The first 11 rows are patterns. Each new row is the sum of 3 different patterns, raised or lowered, with some noise. Before adding, each is slid sideways (what falls off one end comes back at the other) and multiplied by a number that may be negative. Names go in the order of the patterns.
Some rows, each with the names of its patterns after it:
[ 0.32 -0.94 -0.07 -1.63 -0.10  0.29 -0.09  0.38 -0.20  0.14  0.07 -0.51
  0.32 -0.80 -0.31 -1.19  1.66 -0.07 -0.26  1.14  0.24 -0.05  0.77  0.33
  0.37  0.49 -1.67 -0.26  1.02 -0.11] -> surun
[-0.27  0.47 -0.15  0.56  0.26  0.85  1.45  1.21 -0.98 -0.83  0.33  0.56
  0.46 -2.39  1.48 -1.28 -0.78  0.83 -0.08 -0.17 -0.52 -0.54  0.47 -0.03
  0.22 -0.68 -0.78  0.37  1.00  0.15] -> Vit
[ 0.34 -1.73  1.03  0.88  0.30 -0.47  1.86  1.02 -0.55 -0.25  0.34 -0.55
  0.56 -0.17  1.14 -0.27 -0.14  0.04 -0.78  0.05 -0.27  0.32 -0.55 -0.19
  0.05 -0.60 -0.67  1.36 -1.39 -0.28] -> dedi
[-0.47 -0.62  0.33 -0.05  1.05  0.30  0.18 -0.02  0.84 -0.15 -0.17 -0.75
  0.76 -0.09 -0.47 -1.72  0.55 -0.70 -0.33 -0.37 -0.24  0.46  0.27 -1.04
  1.16  0.13 -0.32 -1.27  0.26 -0.89] -> sidim
[-0.53 -0.19  0.29  0.50 -0.49 -0.30  1.30 -0.42  0.66  1.00  2.32 -0.96
  0.47  0.88  0.17 -0.35 -0.51  0.11 -0.05  0.18 -0.14  0.55 -1.43 -0.55
  1.06  0.41 -0.40  0.43  0.17  1.38] -> Fazin
[-0.95 -0.12  0.29  0.40  0.69 -0.52 -0.02 -0.53 -0.95  0.05 -0.08  0.22
 -0.20  0.33  1.36  0.47  1.60  0.40  1.55  0.27 -2.03 -0.22  0.68  1.16
 -0.69  0.10  0.86 -0.05 -1.06 -0.91] -> Fup
[ 0.32 -0.27 -0.48 -1.12  0.23  0.11  0.36 -0.12 -0.72 -0.80 -1.06  0.74
 -0.42  0.59 -0.06 -0.82 -0.24 -1.11 -0.08  0.05 -2.01  0.68 -0.98  0.91
  0.43 -0.38  0.47  0.99 -0.35  1.27] -> zir
[-1.55 -0.53 -0.20  0.34  0.50  1.06 -0.96 -0.12  1.14  1.78 -0.22 -0.62
  0.07  0.88  0.55 -1.18  0.16 -0.68  1.23  0.95 -0.85  0.96  0.41 -1.03
 -0.64 -1.04  0.18  0.52 -0.25  0.17] -> gam
[ 1.13 -0.26  0.74 -0.74 -0.99 -1.37 -0.07  0.06  0.44  0.67 -0.25  1.80
  0.82  0.79  0.46 -0.93  1.14  0.85 -0.11  0.46 -0.04 -1.53  0.94  1.12
 -0.57  0.97 -1.34 -0.36 -1.33  0.32] -> ruli
[-0.35  0.39  0.06  0.09 -0.82 -0.01  1.08 -0.45 -0.20  0.39  0.44  0.86
  0.31  0.60  0.05 -1.14 -0.32 -0.56  0.16 -0.48  0.11 -0.54  0.93  0.02
 -0.08  0.23  1.75  0.43 -1.94 -0.92] -> Zeda
[ 0.58 -0.23 -0.07  0.21 -0.08 -0.04 -0.94  1.44  1.63 -0.88 -0.80 -1.62
  0.86  0.58 -0.58 -1.21  0.04 -0.89 -0.06 -1.21  0.06  0.19  0.03  0.36
  0.26 -0.62 -0.45  0.38  0.47 -1.02] -> Lami

New rows. What belongs after each?
[ 0.24  2.37  1.86  2.37  0.78  0.34  1.35 -1.03  1.32  2.50  0.38  2.25
  0.23  1.04 -0.72  0.53  0.89  1.57  1.45  1.30  1.02  1.28 -0.36  1.74
 -0.04  0.34 -1.03  2.96  1.94 -0.81] -> surun Fazin Lami
[ 2.00  2.06  1.95  1.04  3.93  2.05 -1.51  1.02  0.28  0.78  0.90  1.91
 -0.20  0.27  0.15  0.19  1.88  0.90  1.70  2.45  0.98  0.30  0.54 -0.64
  0.02 -3.40  2.84 -0.69  1.32  0.89] -> Fazin zir Zeda
[-0.46 -0.75  0.24  0.72  0.04  1.52 -0.02 -0.93 -1.51 -0.22  1.19 -0.52
  0.20 -1.77  0.75 -0.64  1.43 -0.49 -1.53  1.67  0.94  0.98 -0.44 -0.54
 -0.39  0.27  0.22  1.67  1.77 -0.91] -> Fazin gam ruli
[-0.42  1.16 -0.65 -2.97 -1.60 -0.56 -2.68 -1.38  0.09  0.79 -1.05 -0.74
 -0.51 -1.51 -1.19  0.69  1.00 -1.47  0.36 -1.16 -0.95 -0.45 -1.66 -1.10
 -2.07  0.77  2.02 -3.20 -0.93 -1.76] -> dedi ruli Lami
[ 0.19  0.28  0.27  0.50  0.12  0.66 -0.10  1.20  1.24 -0.88 -0.08  0.06
  0.19  1.08 -0.34 -0.29 -0.34  1.24  0.16 -0.48  1.77  1.11 -1.90 -0.08
 -0.52  0.77  0.66  0.75 -0.38 -0.87] -> sidim gam Zeda
[-0.56 -1.10  0.51  0.10  0.88  0.20  0.47 -0.54 -1.93  1.31  1.02  0.55
  0.64 -0.32 -1.59  0.60  1.77  0.14  1.46 -1.46  0.33 -2.65  1.13  1.69
 -0.46  2.55 -1.42 -1.63 -0.08 -0.39] -> dedi zir ruli
[ 0.87 -1.14 -0.38 -0.82 -1.58  0.86 -1.56 -2.22  0.03  0.15 -0.47 -1.48
 -0.05 -2.42 -2.59 -0.31 -1.40 -1.78  0.27 -1.43 -0.81 -3.25 -1.54 -1.11
 -1.04  0.18  0.54 -1.04 -0.92  0.27] -> dedi gam Zeda
[-0.61 -1.37 -0.84  0.63 -0.42  1.36 -0.55 -0.28 -0.42 -0.77 -1.18 -0.16
  0.86 -1.50 -0.02  0.34  0.78 -1.28 -1.58 -1.64 -0.95  1.05 -0.43 -0.12
 -2.80  1.52 -2.31 -1.50  0.18  0.08] -> Vit Fup Lami
[ 1.69  2.33  0.03 -1.30  0.46  1.14 -0.30  1.55  0.71 -1.43 -0.06  0.56
  1.94 -1.71  1.67  1.23 -0.53  0.12 -1.66  0.43 -0.50 -1.25  0.88 -0.14
  0.30  0.20  1.14  0.89  1.18  0.56] -> dedi Fazin zir
[-2.12 -0.37 -1.27  0.30  1.41 -1.29 -1.00 -1.05  2.26 -2.40  0.73 -0.55
 -0.71 -0.32 -0.59 -0.50  0.26 -1.99 -0.38 -0.65 -0.17  1.92 -0.42 -1.55
 -0.60 -0.01  0.10 -0.22  0.79 -0.01] -> surun Vit dedi
[-1.73  0.56 -2.94 -1.41 -0.23 -0.99  0.35 -1.74 -0.06 -0.99  0.56 -1.95
 -1.41 -3.73  1.60 -1.38 -2.92 -2.83 -1.02 -0.47 -0.63 -1.43 -2.08 -0.36
 -0.65 -0.05 -1.54 -2.66 -0.89 -1.53] -> Fazin gam Lami
[-0.13 -3.24 -0.40  1.21  0.80  0.11  0.67 -0.82  0.28  2.11  0.06  1.21
 -0.35  2.10  0.93 -0.68  0.15 -0.24 -0.85  1.02  0.52  0.29 -0.26  1.37
 -0.71  1.26  0.79 -0.26  1.68  0.71] -> Vit Fazin Lami
[ 0.47  0.25  0.90  2.54 -0.62  1.44  0.46  0.35 -1.71  0.24  2.68 -0.45
  1.74  0.41  1.77 -2.03 -0.27  0.35  1.70  1.24 -0.44  1.34  0.58  3.07
 -0.56  1.35  0.52 -0.09  1.42  1.28] -> Vit Fazin ruli
[ 2.48  0.69  1.83  0.97 -0.07  0.41  1.58  0.36  1.85 -0.69  1.19 -0.28
  0.50  0.12  1.21  1.24 -0.50  2.03  1.55 -0.25  0.68  2.38  1.43 -0.46
 -0.35  0.68  1.70  1.31  0.86  0.96] -> sidim Fazin Fup
[-1.93  1.97 -0.33 -1.13 -0.82 -2.12  2.45 -1.80  2.38  0.05 -2.14 -0.55
 -1.43 -0.39  1.10  0.08 -1.38 -2.09 -0.27 -0.13 -0.84 -3.48 -1.80 -0.25
 -1.54  0.56 -2.80 -2.11 -0.78 -2.92] -> Vit gam ruli
[ 1.36  0.17 -1.05  1.29 -0.47  0.56  0.78 -0.74  0.04  0.33  1.67  0.83
  0.91  0.50 -0.09  1.31 -0.16 -0.07  0.46  0.34  0.12 -1.07  0.20  0.74
  0.84  0.84  1.36 -0.52  2.01 -0.25] -> Vit dedi Fazin
[-3.89 -2.10 -3.34 -2.68 -0.91 -1.50 -2.92 -3.47 -3.01 -4.03 -1.97 -3.17
 -1.97 -0.48 -2.53 -1.09 -1.74 -0.95 -3.50 -3.01 -2.08 -2.01 -4.37 -0.04
 -2.41 -4.28 -1.44 -0.05 -2.34 -1.37] -> sidim Fazin ruli
[ 0.90 -1.03 -2.84  0.26 -0.96 -1.66 -1.93 -1.15 -1.18 -1.35 -1.50  0.27
 -1.29 -1.48 -2.76 -2.23 -2.96 -1.63 -3.25 -2.17  0.46 -1.26 -3.84 -3.41
  1.94 -2.09 -2.23 -1.26 -1.97  0.38] -> dedi Fup Zeda
[ 0.50 -0.04  0.02  0.64  2.10  0.61 -0.13  2.99 -0.33  0.90  0.84 -0.47
  1.84  1.58 -1.53 -0.21  4.41  2.14  0.71 -0.41  0.96 -0.93  1.71  0.76
  0.77  1.07  0.55  0.50 -0.20 -0.25] -> surun dedi Zeda
[-0.88 -0.46  2.06  1.34  0.49  0.20 -0.73  1.32 -0.14 -0.09  2.12  1.13
 -0.23  0.30  1.37  0.16  0.83 -2.30  2.25 -1.31 -0.21  0.77 -0.30 -0.20
 -0.56 -0.90  0.28 -0.93  0.40 -2.37] -> Vit sidim Fup
[ 0.23 -0.41 -0.70  1.01  2.03  0.47  2.12  0.91 -0.38  1.36 -0.81  0.19
 -0.41 -0.21  0.91 -0.08 -2.03 -0.20 -0.54 -0.08  0.46  0.42  1.35  1.78
 -0.45  2.10  1.45  1.76  1.50  2.84] -> Vit Fup zir
[ 1.90  2.25  2.56  1.12  2.21  1.90  1.38  0.66  0.76  1.02  1.35  0.13
  2.39  2.78  1.44  3.23  1.26  1.92  0.69  1.53  1.56  1.67  2.77  0.88
  1.92 -0.23  1.62  3.00  0.25  2.35] -> surun sidim zir
[ 1.96 -0.28 -0.73  1.71  0.31 -0.60  1.58  2.25  2.25  0.06  0.80  0.82
  0.11  0.27  2.61  0.38 -0.19 -0.37  1.35  2.35  0.94  0.71 -0.64  1.38
  1.78  2.39  0.85 -0.01  0.75  1.09] -> surun Fazin gam
[-1.37 -0.25 -1.78  0.94  0.69 -0.63 -2.55  2.61 -2.87 -0.20  0.92  0.22
 -1.16 -1.18 -0.38  0.62 -0.38 -0.24 -2.46 -2.09 -1.08  1.21 -1.22 -0.09
  0.12 -0.70 -0.67 -1.02  0.72  2.40] -> Vit sidim zir
[ 0.06 -0.16 -0.05  2.21  1.06  2.82  0.61  0.43  0.12 -0.18  1.02  1.05
  1.77  1.81 -0.95 -0.01  0.29  2.38 -0.83 -0.80  1.82 -1.98 -0.44  0.48
 -0.22  0.10 -1.44  0.10  1.61  1.25] -> surun Vit zir
[ 0.17 -1.32 -1.52  2.56  1.41  3.23 -0.62 -1.58  0.23 -0.66  2.84  2.12
  2.36 -0.84 -0.11 -1.87  0.39  1.13 -2.53 -1.61 -0.39  0.23  2.44 -2.45
 -0.44  0.66 -0.86  1.09 -0.12 -2.53] -> zir gam ruli
[ 1.72  0.50  0.47 -1.23 -1.52  0.60  0.84 -1.52  0.55  0.00  1.73 -1.90
 -1.79  0.11 -0.69  0.50  0.91 -0.29 -0.98 -1.99 -0.41  0.02 -0.14 -0.89
 -2.20  0.03 -0.05  0.61 -2.18 -2.18] -> dedi gam Lami
[-1.89  0.97 -0.39  2.14 -0.65 -0.73  0.80  1.10 -0.18 -1.00  1.81  0.82
 -0.67  0.45 -3.05  1.49  0.58 -1.16 -1.67  0.12 -0.33  0.75 -1.33  1.09
 -1.21 -0.47 -0.32  1.38 -0.12  0.32] -> sidim gam Lami
[-1.08 -1.31  0.96 -1.32 -1.88 -0.80 -0.96 -1.37 -0.88 -0.82 -1.72 -0.71
 -0.45  1.92 -1.15  0.37  0.42  0.38 -1.92 -1.36 -1.51 -0.61 -0.44 -2.88
 -1.17 -3.14 -0.15  1.08 -0.46 -1.74] -> Vit Fazin Zeda
[ 0.70 -1.41  2.34 -1.37 -1.32  1.13 -0.40 -1.07  0.85 -0.34  1.47 -0.36
 -2.58 -2.02  0.64  0.29 -0.02 -1.28 -1.10 -1.66 -1.32 -0.33  0.70 -1.14
 -2.51 -1.28  0.37 -1.69 -1.47 -2.14] -> surun sidim gam
[-1.15  0.70  0.52  0.68  2.03  0.97 -0.16  1.45 -0.19  0.63  0.06  0.14
  1.46  1.60  1.16  0.15  1.32  0.34  1.11 -0.29 -0.70 -0.18  0.39  1.23
 -0.50 -0.63  0.71  0.03 -2.02  0.19] -> Vit Fup zir
[ 0.17  4.84  1.52 -0.15  0.94  1.77  2.48  0.07  0.96  2.62  0.78  1.95
  1.06  1.42 -0.03  1.40  2.46  2.10  1.66  0.09  4.03  3.02  1.22  2.40
  1.15  2.87  1.70  1.89  1.60  0.03] -> Fazin ruli Lami
[-0.49  1.74  0.76  0.00 -2.34  1.34  0.06 -0.12  0.20 -0.13  2.31  2.54
  1.36  1.27 -1.41  1.99  1.07  0.56  0.72  1.82 -1.61  0.89  0.90  1.69
  0.69 -1.41 -0.03 -0.32  1.57  1.00] -> sidim gam ruli
[-0.40 -0.14 -2.20 -0.62  0.99 -1.48 -1.27 -0.77 -0.66  0.79 -0.55 -0.70
  0.69 -2.17 -1.22 -1.59  0.53  1.14  2.06  1.02 -0.14 -0.92 -0.12 -0.50
 -2.12 -1.96 -0.36 -0.61 -0.14 -2.59] -> surun sidim ruli
[ 1.46  0.21  0.68 -0.76  0.08  1.02  1.00  0.42  3.20 -1.24  2.00  0.48
  1.35  0.82  0.81 -0.07  0.08 -0.96 -0.97  1.16  0.49  2.54  0.38 -0.27
  1.67  0.58  0.24  1.03  0.99  0.54] -> zir gam Zeda
[-1.67 -1.85 -1.83 -2.65 -1.84 -3.16  0.32 -0.67 -0.96 -1.54 -1.83  1.29
 -1.69 -0.62 -0.02 -2.22 -2.68 -1.14  0.22 -1.58 -1.41 -3.67 -1.53 -2.42
 -0.87 -1.13 -2.53 -0.69 -1.71 -3.30] -> Vit sidim ruli
[-1.50 -1.61  0.78  0.38 -0.84  0.69 -0.97 -0.54 -0.53  0.84 -1.76 -0.65
 -0.48  0.73 -0.78  0.56 -1.06 -0.83 -2.34 -0.62 -2.33  0.46  1.33  0.36
 -0.90 -0.29  2.82 -1.03  0.60  0.93] -> Vit dedi sidim
[ 0.40 -2.07 -0.24  0.32 -0.33  1.44 -0.33 -0.11  1.24 -3.79 -0.53 -1.53
 -1.29 -0.84 -2.02 -2.35 -0.93 -2.14 -1.12 -0.51  1.41  0.34 -2.92 -1.92
 -1.95 -0.23 -0.78 -0.33 -1.53 -0.40] -> surun zir Zeda
[-0.19 -0.44  0.04 -2.34 -1.11 -0.32  1.96  1.67 -1.26 -0.40 -0.89 -1.25
 -0.14 -0.77 -0.36  0.37  0.93  0.18 -1.32 -0.95 -1.38  0.48  0.69  1.42
 -0.52 -0.03 -0.47  2.28  0.28 -0.79] -> gam ruli Zeda
[-0.17 -0.48  0.70 -0.08 -1.22  1.60 -0.86 -1.41  1.29  1.07 -0.70  1.27
  0.43  0.97 -1.33 -0.36 -3.70 -0.65  0.48 -0.47 -2.13  0.38 -1.14  0.56
 -2.68  0.12  0.46  1.28  0.11  0.62] -> dedi sidim Lami
[-2.63 -4.01  0.86 -4.48 -1.31 -4.04 -2.15 -0.56 -1.68 -2.20 -2.44 -1.06
 -1.47 -3.61  0.06  0.12 -1.58 -3.01 -1.50 -2.60 -2.92 -2.75 -1.43 -1.96
 -1.01 -1.89 -2.68 -0.75 -0.21 -1.95] -> Vit sidim Fup
[-1.72  0.37 -0.41 -0.15 -0.99 -1.30 -0.13 -1.51 -0.53  0.03 -0.62  0.10
  1.29 -0.27 -1.31  0.19 -1.07 -0.42  0.14 -0.31 -0.19 -1.54  0.67  0.17
  0.02  0.20  0.37  0.79 -2.11 -0.27] -> Vit Fup ruli
[ 1.29  0.33 -0.77  0.29  1.58  0.55 -0.28 -0.69  2.04  2.16  1.00  0.93
 -1.40  1.49  1.75 -1.24  0.20 -0.64 -0.97  0.66  1.39  2.09  1.42 -2.35
 -1.17 -0.63  0.61  0.16  0.27  1.40] -> Fup ruli Zeda
[ 0.63  1.36 -1.17  0.20  2.14  1.63 -0.41  0.01  1.64  2.70  0.63  0.37
 -0.79  1.82 -0.10 -0.25  1.53  0.34  1.18  0.88  2.08 -0.75  0.77  1.05
  0.29  0.50  0.51  1.71  0.43  0.88] -> Vit Fazin Zeda
[-1.38  0.59 -0.95 -1.10  0.35 -0.37 -1.36 -0.70 -1.66 -2.20 -1.15  0.77
 -0.64 -1.71 -0.29 -2.07  0.97  0.11  0.44  0.43  1.70  0.09 -0.93 -0.46
  0.77 -0.60  0.42 -0.87  1.23  0.00] -> dedi sidim zir
[ 1.64  0.92  0.35  1.62  1.40 -0.35  1.10 -0.09  0.58 -1.54 -0.46  1.17
  2.43  2.04 -0.15 -0.15  1.51  2.70 -0.57  1.44  0.68  1.20  1.36  0.93
  0.36  2.64  0.87  0.53  1.53  2.09] -> Vit dedi Zeda
[-0.18 -0.81 -0.10 -0.67  0.60  0.03 -1.14  0.64 -0.33 -0.30 -1.02 -0.64
  0.29 -0.98  0.51  1.18 -0.42  0.91  0.68  2.38 -0.26 -0.09  0.56 -0.03
  1.07 -1.88 -1.93 -0.65  2.21  0.60] -> zir gam Zeda
[ 0.33  1.14 -1.30 -1.95 -0.83 -1.57 -0.23 -1.72  0.96 -0.58 -0.64  0.27
  0.45 -1.54 -0.42 -1.26  0.56 -2.18  0.27 -0.20 -0.79  0.18  0.21 -0.40
 -1.04  0.40  1.13 -1.11 -2.15 -1.04] -> Fazin zir Lami
[-1.22 -0.57  0.54 -0.66  1.24 -0.04 -1.11 -1.97 -1.98 -1.40  0.24 -0.44
 -1.48 -1.74 -0.89 -0.06  0.16 -0.70 -0.45 -1.08 -1.63  0.06 -1.72 -1.85
  0.01 -2.50 -0.48 -1.47 -0.03 -0.19] -> Fup zir gam
[-2.77  0.86  0.09  2.27 -0.58  0.00  0.34 -0.23 -0.22  0.25  1.00  0.35
  2.14 -0.28 -0.79  0.46 -2.20 -0.48 -1.97 -1.10 -3.33 -0.86  0.41 -1.01
 -1.48  0.02 -1.25 -0.14  0.85 -2.29] -> dedi ruli Lami
[ 2.03  0.64  1.64  1.92  2.70  1.55  1.41  2.85  0.97  1.87  0.76 -1.06
  0.37  3.35  2.67  2.10 -0.14  1.90  3.68 -0.53  2.71  2.93  1.61  0.78
  2.64  3.03  1.96  1.06  3.04  2.70] -> Vit Fazin Fup
[-1.21 -2.99 -0.32 -2.14 -2.49  0.05  0.07 -2.71  0.34  0.02  0.99 -1.32
 -0.24 -0.63 -3.09 -1.10  0.97 -0.67  0.00 -3.39 -1.39 -2.94 -0.57 -0.37
 -1.03 -0.79 -1.04  0.33  0.36  0.14] -> Vit sidim ruli
[-0.72 -0.91  0.82  0.82 -0.19  0.46  0.44 -0.54 -2.85 -1.95 -1.16  0.08
  0.11  0.97 -2.02 -0.35  0.81  0.65 -1.42 -0.48 -0.18 -0.51 -0.32 -1.48
 -0.89  0.78 -1.64 -1.66 -0.91  0.64] -> sidim Fup Zeda
[ 0.79 -1.75  0.12 -1.64 -0.63 -1.52 -1.48 -0.74  0.43 -1.63 -1.99  0.93
 -4.12 -1.25  1.07  1.43 -0.10 -2.26 -0.90  0.05  0.45 -0.08  1.47 -0.32
 -0.28 -1.54 -0.57 -1.00 -2.37 -1.05] -> Fazin ruli Lami
[ 1.30 -1.31 -0.40  0.06 -0.32  0.64 -1.64 -0.02  0.31  0.12 -0.76  0.96
  0.41 -1.25 -2.62 -0.43  1.26 -1.05 -1.00 -1.21  0.26  0.14 -0.96 -1.51
 -0.85  0.50 -0.35  0.71 -0.01 -0.65] -> Fup gam ruli
[-1.13 -1.71  0.56  0.97 -1.86 -0.54  0.91 -0.21 -0.44 -1.79 -0.07 -2.04
 -0.92 -0.72  0.63 -0.48 -0.12 -0.78 -0.52  0.37  0.31 -0.55 -0.65 -1.36
  0.75 -0.73 -0.66  0.15  0.00 -2.00] -> Vit dedi sidim
[ 0.55 -2.45 -1.51  1.29 -1.36 -1.48 -0.39 -1.12  1.80 -0.08 -0.27 -1.75
  1.98  0.93  0.13 -0.85 -0.38 -0.70 -0.43 -3.04  0.49  1.33  0.76 -0.05
 -1.12  0.99 -0.16  2.39 -0.37 -0.05] -> dedi Fup Zeda
[-1.15 -0.27 -0.17 -0.95 -0.18  1.35  1.93  0.85 -0.24 -0.82 -1.51  0.40
  0.18 -2.53  0.34  1.20 -1.81 -0.34 -0.96 -0.63 -0.06 -2.06  0.43 -0.39
  1.10  1.15  0.03  0.01 -0.70 -2.49] -> Fup ruli Zeda
[ 0.41 -0.06  1.55  1.02  1.69 -1.57 -1.38  1.86 -0.86 -1.53  0.85  2.91
  2.72  1.07 -0.83  1.63  0.54  2.52  0.20  0.02  0.22  0.13 -1.02  1.28
 -0.04  0.25 -1.09  0.92  2.24  1.53] -> sidim gam Zeda
[-1.61 -2.00 -1.09  0.18 -1.97 -1.22 -1.83 -0.62 -1.10 -1.21 -0.39 -2.44
 -3.50  1.33 -0.32 -0.43 -0.25 -2.70 -1.11 -0.35 -0.37 -1.04 -1.21 -0.46
 -1.72 -1.55 -0.47 -1.77 -2.98 -0.74] -> Vit dedi Lami
[ 0.61  2.13  0.19 -0.45  1.01  0.75  3.47  1.31  1.31  1.20  2.01  2.85
  2.59  1.44  0.73  1.12  0.28  1.16  1.63 -0.54 -1.02 -0.55  2.29  1.53
  0.45  0.91  2.02  1.96  2.04 -0.30] -> sidim gam Zeda
[ 1.66 -0.80  0.64 -0.38 -0.17 -0.42  0.86  0.22 -0.86 -1.25 -0.62 -1.79
  0.45 -2.73  0.38 -0.57 -0.32 -0.88  0.04  0.88 -1.98 -1.30 -1.69 -1.32
 -1.46 -0.02 -1.48 -0.73 -0.07 -0.19] -> Fazin Zeda Lami
[ 0.03 -0.32  1.03  2.25 -0.34 -1.21 -0.11 -1.83 -0.48 -1.82  1.57 -0.31
 -0.48  2.00 -1.47 -0.70  0.76  0.91  1.40  1.52 -1.76 -0.31  0.90  1.06
 -0.35 -1.25 -0.40 -0.59 -0.05  0.01] -> surun gam Zeda
[-0.13 -3.56 -1.82 -0.64 -0.01 -1.52 -0.72 -0.37  0.29 -2.21 -0.79 -0.22
  0.10 -0.50 -2.22 -0.17  0.12  0.05 -0.35  0.81 -0.93 -0.08  0.79 -1.43
 -0.70 -2.17  0.05 -1.07 -1.68 -0.53] -> sidim Fazin gam
[ 0.40  2.47  1.29  1.04  0.25 -0.39 -0.16 -0.07 -0.28  1.86  1.34 -0.22
  0.98  0.82 -0.32  2.18  0.70  1.43 -1.34  1.67 -0.04  1.45  1.29  0.39
  0.51  1.14  2.23  1.53 -0.95 -0.39] -> dedi gam Lami
[-0.30 -0.02  2.02  1.53  0.74  1.17  1.90  0.68  1.52  0.68  0.04  1.05
  0.23  1.58 -0.76  1.25  0.42  1.24  0.70  0.80  1.80  0.75  0.76  2.89
 -0.37  2.93 -0.42  0.29  1.50  0.73] -> Fazin zir Lami
[ 0.23 -0.30  0.64  0.60  0.10  1.10 -0.07 -0.84 -1.06 -0.22  0.82  2.20
  1.04  0.18  1.98  1.32  1.70  1.00  0.86  3.12  1.26  0.32  0.19  0.47
  0.91  0.92 -1.43  1.19  0.27 -2.55] -> Vit dedi ruli
[-0.98  0.28 -1.66 -1.11 -1.57  0.46 -1.37 -0.30  1.45  1.24 -1.39 -0.52
  0.43 -2.14 -2.37  0.10  0.58  2.29 -1.29 -1.02  0.18  0.84 -0.07  0.86
 -0.36  0.98  0.57  0.04  0.35 -0.01] -> Fup zir Lami
[ 1.67  2.37 -1.26 -0.59  2.31  1.52  1.76  0.21  0.12  2.22 -1.25 -0.23
  1.11  1.04  1.02  0.85 -0.03  1.11  0.07  2.69  0.77  2.17  0.52 -1.47
 -1.12  1.22  1.62 -1.59 -2.28  0.84] -> gam Zeda Lami
[ 1.87  1.96  1.59 -0.35 -0.75  0.79  0.56  0.71 -1.58  2.70  0.52  1.85
  0.57 -0.16  2.51  0.68  0.61  0.86  0.38  1.95 -0.85 -0.86  2.03  1.30
  2.09  1.76 -0.69 -0.25  0.22  2.17] -> zir gam ruli
[-0.49  0.48 -1.14  0.79 -0.14 -0.81 -0.94  1.28 -2.59 -1.02  1.00 -1.19
  0.25  1.62  0.49  1.37  0.09  0.73 -0.29 -0.77 -0.46 -0.98  0.94 -0.97
  1.20  0.07  2.74 -0.79 -1.24  0.68] -> surun dedi Fazin
[ 0.32  0.51  1.08 -1.47  0.18  0.21 -0.41 -0.59 -1.14 -2.56  0.35  0.65
  0.02  0.35 -0.49 -0.49 -1.79  0.15  0.49 -1.95 -1.38 -0.01 -1.54 -3.34
 -0.82  1.61  1.12  0.39 -0.74  0.85] -> Fazin ruli Zeda
